The first 6 rows are patterns. Each new row is the sum of 2 different patterns, raised or lowered, with some noise. Before adding, each is slid sideways (what falls off one end comes back at the other) and multiplied by a number that may be negative. Names go in the order of the patterns.
Known rows, each followed by the names of its patterns:
9,4,8,-13,-18,-38,2,-10,3,-2,21,14,5,16,-9,1,22,9,-16,7,2,-5,2,-28,0,-1,-18,4,-34,8,-6,-14,4,17,-10,-7,27,1,-10,-21,2,-26
(4)
13,1,-10,0,-11,-3,4,4,-10,7,-6,1,-11,-9,-14,-5,4,4,1,8,-2,-9,-31,0,13,8,-23,12,-3,24,38,-25,-5,-2,-4,1,-2,1,-13,-3,17,-1
(3)
16,-1,-15,4,-1,-2,-11,7,14,-5,9,6,5,-1,-2,-13,11,-8,21,-15,-14,19,-4,-8,-6,4,15,-6,-3,-2,19,-17,18,-18,-18,-3,27,3,4,3,6,4
(1)
0,0,4,-13,38,21,0,8,7,34,1,5,-1,-9,20,-12,-11,14,-14,-17,23,2,1,-9,6,-14,7,-1,-38,-2,0,9,15,-8,30,16,-15,14,3,24,-10,1
(5)
-1,-16,3,3,4,-21,2,-22,11,-2,-3,-11,38,-17,16,-13,-6,0,-5,2,-17,5,11,-20,15,22,2,0,1,-38,-6,2,0,-18,-3,-3,-17,0,35,15,6,-28
(2)
13,4,-28,12,17,2,6,-2,15,33,-4,21,8,3,-18,-5,8,3,4,-2,19,-10,-1,-10,-1,3,11,9,9,-14,1,3,28,5,-7,-15,16,-21,-10,-7,8,5
(0)

New rows, each followed by the names of its patterns:
14,-6,19,37,-4,7,21,11,3,36,9,0,43,12,4,0,-21,17,-17,-17,26,-29,10,-15,8,9,21,-2,0,38,-22,-16,-4,0,-16,-16,12,9,2,3,-36,20
(4) (5)
-4,4,13,-2,-31,-9,20,-3,2,5,9,16,-2,-8,17,-2,36,0,15,-2,-3,-12,31,12,-31,-12,23,5,-8,17,-4,3,3,16,-4,43,11,11,3,0,-10,11
(4) (0)
-10,-9,19,26,-3,-4,23,3,16,4,17,40,24,16,26,1,37,-5,31,24,6,-27,16,26,1,0,39,44,17,29,-1,-5,1,54,19,32,11,17,9,1,-34,4
(4) (0)
15,33,7,0,-15,28,21,44,8,33,11,8,-10,-3,10,-13,26,11,0,10,26,-1,6,14,23,39,12,-4,25,13,57,-5,32,34,15,-10,21,13,-16,30,15,23
(4) (0)
0,36,19,6,-11,-23,-24,3,4,2,-39,1,-21,14,6,-10,3,44,-19,24,4,-15,3,-3,10,-17,15,8,-13,37,21,2,-3,-7,-24,-22,-5,14,-17,-4,-13,-3
(5) (2)
-10,20,-13,-5,13,-1,5,7,-15,-20,-13,-7,-4,-8,-8,16,-15,3,-5,-14,-16,-11,-13,6,-12,19,-20,-27,-12,-11,-3,-4,-25,14,-15,12,24,-10,-25,7,-23,-20
(3) (1)
-5,1,0,-16,-11,-12,9,5,-2,-14,24,-20,6,1,-5,-1,-24,-6,-8,14,-4,-2,19,23,-5,-4,-12,-34,16,-8,-13,-17,-7,-2,-27,-25,31,-1,-2,-23,11,-5
(2) (0)
-10,-37,-13,5,-13,-6,-33,-49,-4,-15,1,-13,-16,-33,-13,3,3,-39,9,-12,-8,-13,-15,-16,-15,9,-25,-21,-17,-14,-11,-14,-33,3,-25,-20,-17,4,-16,-17,-8,5
(3) (0)
-13,0,-2,15,-19,28,-32,-21,-18,22,0,7,4,10,-10,9,-3,1,0,-11,-18,-4,-14,4,-21,10,3,11,-2,-30,-9,18,-9,21,-19,-10,37,-14,4,-4,0,-8
(1) (0)
-7,-23,5,-8,5,-6,-24,2,-41,-25,-17,-9,-1,-42,-3,-7,-5,-2,-22,-8,8,-29,21,-10,-37,7,-13,-10,-18,5,0,-12,15,-11,10,-27,-5,-16,-47,-23,24,-14
(1) (5)
4,-2,-38,-21,-15,3,-11,-11,-3,3,-53,-37,-3,-19,-11,-26,-47,-22,-4,4,-14,-10,-17,-5,28,-13,-10,-8,-25,-34,-13,-9,-4,-10,-20,-2,-19,-26,-23,-19,-3,5
(3) (0)
-26,-25,-35,-27,-21,-17,-36,-25,-12,-12,-60,-11,-38,-12,-30,-15,-18,-14,-9,-30,-37,-13,-44,-32,-24,-25,-43,6,-14,-15,-33,6,-14,-16,-13,-26,-62,-39,-12,-8,-31,-13
(2) (0)
4,12,17,3,15,1,8,5,-6,-4,4,26,17,-4,-5,1,-10,14,-4,-40,40,16,12,4,-1,-5,-1,33,-3,-23,5,-15,5,2,-23,17,-8,-4,0,27,1,7
(3) (0)
7,2,8,-38,1,6,-3,-29,-3,-7,25,-10,7,-1,-9,-12,-20,-8,9,-16,-26,3,-17,-9,7,-11,-8,-4,10,2,-21,6,-9,-12,-16,-19,-6,0,-19,-20,-19,-7
(2) (0)
7,-27,-15,-40,-23,-30,-23,-30,-17,-23,-19,-30,-5,-11,-28,-38,15,-37,-11,-31,-19,-18,-14,-29,-24,-32,0,-22,-26,0,-8,-14,-21,-61,-19,-15,-17,-49,-7,-38,-13,-3
(1) (2)
21,4,-3,20,11,3,-7,-15,0,-15,39,-19,-25,16,-7,-10,-16,-17,18,-21,-13,-4,30,-10,15,-20,-21,-3,12,6,1,9,4,2,6,-7,-23,15,-4,-4,-31,3
(1) (0)
17,-29,-29,16,-5,-9,18,-14,-4,-28,-5,6,-17,6,-26,-36,-25,-13,18,-10,14,-36,-28,-11,7,-13,-16,-18,-9,-6,7,-59,14,-15,-3,7,3,-17,-10,4,-7,-27
(5) (2)
4,5,9,-16,-9,-5,-24,12,-11,-12,-3,-2,-7,-3,23,4,-13,-7,9,-36,-12,-13,-4,-12,11,8,-36,13,12,0,-2,-10,-4,30,-14,29,-10,-13,-10,-17,-9,-8
(1) (0)
-15,6,-11,2,-7,-4,6,22,-6,-14,-4,3,-14,-11,0,8,12,10,-7,-23,3,-1,-3,7,23,4,5,-15,31,-11,1,-35,-42,25,2,0,-1,11,-8,-4,0,-1
(3) (0)
2,19,17,16,-17,22,21,14,1,26,34,7,3,5,-3,8,23,23,7,8,8,12,19,-17,16,-10,-6,18,17,7,14,-9,-6,24,-5,17,7,21,3,12,-1,-22
(5) (0)
15,-5,-21,21,-1,2,-19,-3,-23,0,3,-20,-1,7,7,4,-35,22,24,-6,-10,14,18,16,41,-27,-4,4,-13,31,9,2,-7,2,37,-2,15,0,-18,15,-16,-9
(3) (5)
3,23,41,30,-7,11,4,16,32,25,19,55,-5,10,15,12,27,19,41,15,37,50,-4,38,63,33,13,30,-13,14,31,2,6,21,7,8,0,65,31,24,1,32
(4) (2)
21,17,38,2,21,34,39,33,41,1,37,3,14,36,54,16,63,20,25,2,25,16,11,46,20,-26,-2,32,40,23,40,17,44,20,43,34,37,40,14,31,41,-17
(4) (2)
6,-15,11,0,22,15,8,17,5,-3,29,1,-2,19,-5,2,8,-20,2,-6,-6,10,-26,1,7,-20,19,32,-2,-18,25,3,-9,-18,4,-31,12,14,5,-7,-12,-24
(4) (1)
11,30,-20,27,0,9,37,8,-10,16,14,14,-7,28,5,12,27,28,-6,14,11,20,-45,-8,22,-9,1,-16,5,10,21,5,10,26,-15,-18,-2,6,-4,-32,3,7
(1) (5)
3,2,-14,1,-35,-18,-12,-2,-28,-8,-12,-12,-5,26,6,-9,-35,-11,-30,-9,-2,20,-26,-25,-36,15,-20,-12,-39,-17,1,7,-21,-10,-14,-14,-10,-8,-5,-16,-23,-13
(3) (2)
-22,7,-36,-33,-1,-13,-11,-23,-17,-32,-12,21,-10,16,-25,-14,-21,-8,11,-13,-31,-14,-38,16,-19,-26,-15,11,-43,17,-25,-18,-21,-16,-20,-26,-13,-30,-32,-1,11,-6
(5) (2)
-47,-25,-27,-9,-29,-5,-10,-35,1,-14,-11,-5,-26,6,21,-30,4,-12,-6,-34,-9,-12,-14,9,-18,2,-23,-24,-20,-30,-21,2,-14,-10,-41,-11,-15,6,-13,-20,-19,-21
(5) (0)
-2,-53,-26,0,-16,-14,-27,5,8,-30,-12,-16,13,-32,-2,-32,-35,-20,-3,9,1,-14,-9,-10,22,-15,-26,-11,-23,-5,-31,-16,3,-31,-20,9,-8,-16,-22,-26,-16,-16
(1) (5)
10,33,9,42,30,19,26,28,34,4,21,14,9,20,12,14,20,9,8,30,16,15,3,28,0,33,5,-17,27,14,19,22,12,46,21,3,24,31,21,20,2,6
(1) (5)
-15,-22,-52,-7,-48,-20,-29,-20,-8,-31,-14,-57,-24,-38,-11,-48,-70,-27,-1,-16,-9,-37,-5,-6,-20,-8,-22,-40,-21,-24,-23,-23,6,-31,-14,15,-20,-26,-31,-48,-3,-59
(1) (5)
15,-16,-23,-8,-31,9,-7,-2,-19,-12,24,-41,-15,-1,-18,-7,-43,-9,-6,-3,-5,-17,-2,5,-27,2,-3,-33,-3,-6,4,-4,8,-19,-31,28,11,2,-36,-9,0,-9
(3) (5)
-29,-45,-47,-15,-73,-47,-45,-49,-62,-44,-62,-48,-49,-37,-52,-15,-56,-46,-54,-56,-49,-44,-44,-63,-40,-44,-60,-48,-40,-56,-49,-43,-70,-47,-41,-50,-66,-73,-49,-45,-40,-45
(3) (2)
-1,-21,-34,-17,-29,-16,-39,-7,-14,0,-16,-28,-35,-27,-38,-9,-15,-1,-48,-39,-23,10,-47,-2,-37,-47,-8,-28,-32,-23,1,-33,-38,-15,-27,-33,-35,-64,-20,-33,-27,-17
(3) (0)
-37,-26,-27,-32,-34,-13,-5,-36,-11,-21,-15,-33,-28,-49,-14,-27,4,-35,-30,-1,-36,-54,-31,-8,1,-47,-16,-27,14,-13,-24,-44,-40,-28,5,-17,-18,-30,-15,-5,-8,-11
(3) (1)
-9,-10,-16,8,-13,20,-33,-5,-14,-7,-24,-4,-8,-11,-20,9,-2,-19,10,-23,-7,-30,4,13,7,-2,13,-10,-9,-24,-43,-19,-24,-4,-20,-30,-17,-8,-13,11,1,-9
(4) (2)
-15,-53,-31,-72,-36,-27,-61,-45,-12,-55,-57,3,-34,-42,-63,-31,-70,-25,-34,-56,-51,-51,-66,-26,-58,-14,-23,-29,-9,-32,-4,-52,-38,-18,-33,-53,-44,-9,-26,-34,-60,-33
(4) (5)
12,4,-1,11,-1,-3,0,-14,14,-22,17,-8,35,26,5,-16,3,7,-7,10,7,4,11,15,-1,2,4,26,4,-3,-7,0,8,18,-2,25,28,5,9,-12,10,13
(1) (0)
3,-12,-21,-28,-23,-30,6,-12,-3,-19,-14,-41,-20,-14,-14,-17,2,-2,-3,15,-26,-1,-13,9,-11,-23,-7,-6,-1,-33,-24,-8,-20,-5,-48,12,-30,-4,8,3,-38,-23
(4) (1)
-31,-9,-12,-29,0,-12,-13,15,-40,-2,-14,-28,-31,-8,-37,-41,-25,1,-17,4,-15,-53,-9,-12,-19,-11,-16,-12,11,-26,0,-22,-21,-47,-27,-11,-12,-18,-13,-5,-35,-46
(3) (0)
-33,-13,-10,-48,-33,-1,-31,-10,-45,-22,-18,-20,-19,-32,-2,-45,-44,-13,-22,-22,-56,-19,-32,-11,-14,-22,-21,-18,-21,-9,-7,-50,-19,-14,-11,-29,-6,-15,-29,29,-31,-31
(1) (5)
-20,13,-51,-25,-4,-21,-7,22,-4,-1,-4,7,-3,-9,-11,-34,-3,-1,-7,-7,2,2,-16,5,-9,2,-10,3,-16,17,-16,9,-24,-24,4,-8,-7,15,-5,-5,-19,10
(3) (1)
38,1,36,55,-2,10,21,-19,13,0,22,0,18,28,-7,30,66,28,40,9,7,5,26,32,22,16,17,-1,62,24,21,3,49,14,12,-1,30,14,17,5,14,29
(5) (2)
-6,8,-13,7,-8,14,9,-22,-8,-3,-7,-5,-3,20,-6,-13,-27,25,-29,7,-10,-32,-5,-3,-5,-5,-12,-3,-21,3,8,-22,-3,-16,-1,-3,-17,7,-8,-11,-13,4
(3) (1)
5,32,3,62,46,27,14,35,36,37,31,24,11,79,4,35,26,8,14,41,35,13,25,40,-2,44,50,1,25,28,2,30,24,45,25,15,34,16,46,53,40,34
(5) (2)
22,-5,33,1,38,8,16,-12,27,7,57,10,23,3,55,-20,19,0,-4,26,8,-1,-12,30,22,-7,32,33,42,14,16,-10,4,46,8,3,25,10,-16,23,56,8
(4) (2)
-6,16,-20,-19,-10,-20,-10,-1,0,0,-4,-18,6,-8,9,3,-36,10,-12,-7,-13,-18,6,9,-2,-42,18,-14,14,15,-3,-22,15,-12,6,-9,-9,-34,-12,12,-12,-5
(1) (0)
-30,-7,-18,1,-18,12,4,-27,8,-9,-1,19,-9,1,5,-13,0,-3,-6,-13,-7,-18,-8,-22,-12,16,0,-5,10,-11,13,11,-3,-13,-23,8,-35,-11,4,-11,-20,-3
(4) (5)
50,23,37,-7,29,39,24,31,14,39,58,10,49,42,27,9,19,7,22,29,27,32,17,22,3,22,46,40,31,17,7,17,28,48,31,5,12,23,13,16,12,23
(2) (0)
56,33,36,35,18,55,32,15,52,36,22,55,34,14,26,41,22,28,34,5,21,35,61,54,30,38,46,14,46,36,54,13,33,19,44,34,23,58,75,23,46,33
(5) (2)
-33,8,19,-4,22,6,6,30,17,22,13,10,-9,23,11,10,24,2,49,-4,13,11,5,-7,23,18,-1,-4,13,20,30,30,-1,-9,16,-1,10,28,12,15,15,12
(4) (0)
-7,28,2,-3,16,2,-38,8,-7,20,33,-2,8,-4,14,-21,-21,13,-24,-16,-6,-20,-9,42,2,-5,1,13,17,4,19,13,-38,9,-10,26,7,9,-13,3,-6,-4
(4) (2)
17,-11,22,-7,35,7,20,6,4,2,-8,29,33,8,10,-10,27,13,25,-8,18,31,4,-9,17,-15,-11,47,-1,-8,-1,6,-2,-1,-23,-19,-10,-1,14,36,5,25
(5) (0)
-10,24,-15,-1,2,-27,-38,-6,-7,-33,-13,-20,-8,-28,-43,-28,-21,-33,-9,-41,-7,-39,-29,-18,13,-25,-31,-10,-9,-48,-51,-26,-31,-8,-6,-11,-57,-26,-36,-16,-23,-20
(4) (0)
1,11,15,-6,27,-5,15,21,4,-1,16,2,-43,7,28,31,-14,39,-3,21,33,-4,15,44,4,18,0,8,-22,-8,19,-10,25,3,-19,-3,13,-2,9,14,-4,35
(4) (3)
8,-6,-12,-1,-13,2,-23,13,19,9,3,-21,-25,11,1,4,-20,9,25,-19,15,38,15,-9,-31,3,-15,4,-1,20,-28,4,-31,7,5,5,-2,42,-26,15,-11,17
(2) (0)
-6,7,-32,-12,15,8,-52,-2,-5,21,-15,3,-26,-15,16,0,-23,10,-26,-5,-19,-28,-37,-12,-32,1,15,-2,-5,-10,5,-12,-35,22,-17,-18,-9,-9,-17,19,-11,2
(2) (0)
14,25,35,18,-25,14,-5,25,-6,10,-12,5,-11,4,29,18,-6,39,-5,34,-9,2,1,-8,19,-21,-3,20,-20,3,33,9,4,-2,-20,-10,8,1,-33,0,1,-1
(5) (2)
-4,-37,-31,-59,-33,-55,-46,-31,-63,-19,-27,-63,-30,-9,-60,-38,-30,-30,-20,-25,-40,-21,-7,-5,-39,-38,-37,-29,-70,-38,-16,-63,-39,-46,-11,-34,-13,-43,-39,-32,-56,-35
(4) (5)
-20,-18,-13,-26,15,-4,-21,7,-18,14,-20,-13,-13,-11,-34,7,-21,-45,0,-12,-5,-23,5,-8,-23,-21,-5,10,0,-6,-19,-33,-17,-11,-23,-11,-25,-6,-13,-20,-22,-13
(4) (1)
-1,-10,-9,6,-7,14,-17,-27,18,11,-3,-7,3,-6,-1,5,0,-7,11,-17,3,-5,8,17,-10,0,0,11,-8,-7,4,9,8,0,11,-15,8,8,-4,-14,3,16
(3) (1)
-14,-23,-25,-11,-57,-6,-11,0,-28,41,-40,-1,-32,-9,1,10,-14,-23,-12,-5,-47,-10,0,-27,-7,-11,-66,-24,1,-22,-34,-13,-19,-10,-15,19,15,-15,-15,-22,-24,-1
(4) (2)
4,43,26,0,20,12,4,0,30,16,1,-9,8,28,3,4,-13,-3,-15,27,3,6,-10,20,-1,11,-25,18,9,15,12,17,4,25,12,2,6,16,-21,-3,8,-16
(4) (2)
15,23,18,-10,29,7,28,8,51,2,12,-11,-7,36,40,7,20,17,26,-24,41,3,8,19,2,18,21,33,17,7,27,-5,4,10,16,13,62,28,24,20,26,14
(3) (2)
-27,-28,-21,44,-24,6,-18,-8,-10,2,-11,-37,-3,-2,-28,-6,12,1,-17,-4,-34,-11,-7,-13,-39,-3,-23,-6,-27,7,22,-8,-42,-14,-21,7,-14,-10,-29,10,-46,16
(1) (2)
18,27,-3,24,18,15,8,10,3,31,29,12,4,18,34,26,-2,40,21,20,7,17,14,26,31,17,-8,28,26,5,10,-1,27,2,4,24,34,25,-1,29,4,29
(1) (0)
0,-21,27,1,-7,-4,-14,4,4,3,10,-4,18,-8,11,35,-12,4,-16,-11,17,-21,-5,16,-14,-3,-5,5,5,2,11,7,18,-24,-20,-2,-6,-14,-25,10,26,1
(3) (5)
-26,-26,-23,0,-19,-49,-33,-27,0,-32,-4,-23,-19,-21,-12,-29,-11,-35,-10,-23,-16,-63,-14,-27,-6,-25,-11,-11,-17,-16,-25,-38,-6,-13,-43,-34,-23,-26,6,-27,-42,-19
(2) (0)
-24,-13,-21,-20,0,-22,-7,-19,-1,6,-11,-28,-10,-10,-28,-5,-29,-3,-12,-26,-19,-45,-13,-4,-23,-12,-16,-23,-13,19,-22,-5,-22,-6,-36,-11,-22,-11,-1,-37,-50,-11
(4) (0)
-22,-1,-14,-39,-12,-13,-7,-35,-27,-14,-34,-9,-47,-2,-9,-9,-14,-14,11,-20,-18,-15,-30,-16,-33,-36,-11,-45,-35,5,-26,-19,-30,-15,-36,-16,-32,-53,-31,-11,-23,-17
(1) (5)
1,13,-1,-10,22,-21,-44,-33,-17,16,1,12,-5,-25,-11,11,14,17,-24,-22,8,-20,-52,-2,-15,6,7,-3,-29,4,23,-15,-12,9,-6,1,-17,10,-2,28,-23,-19
(2) (0)
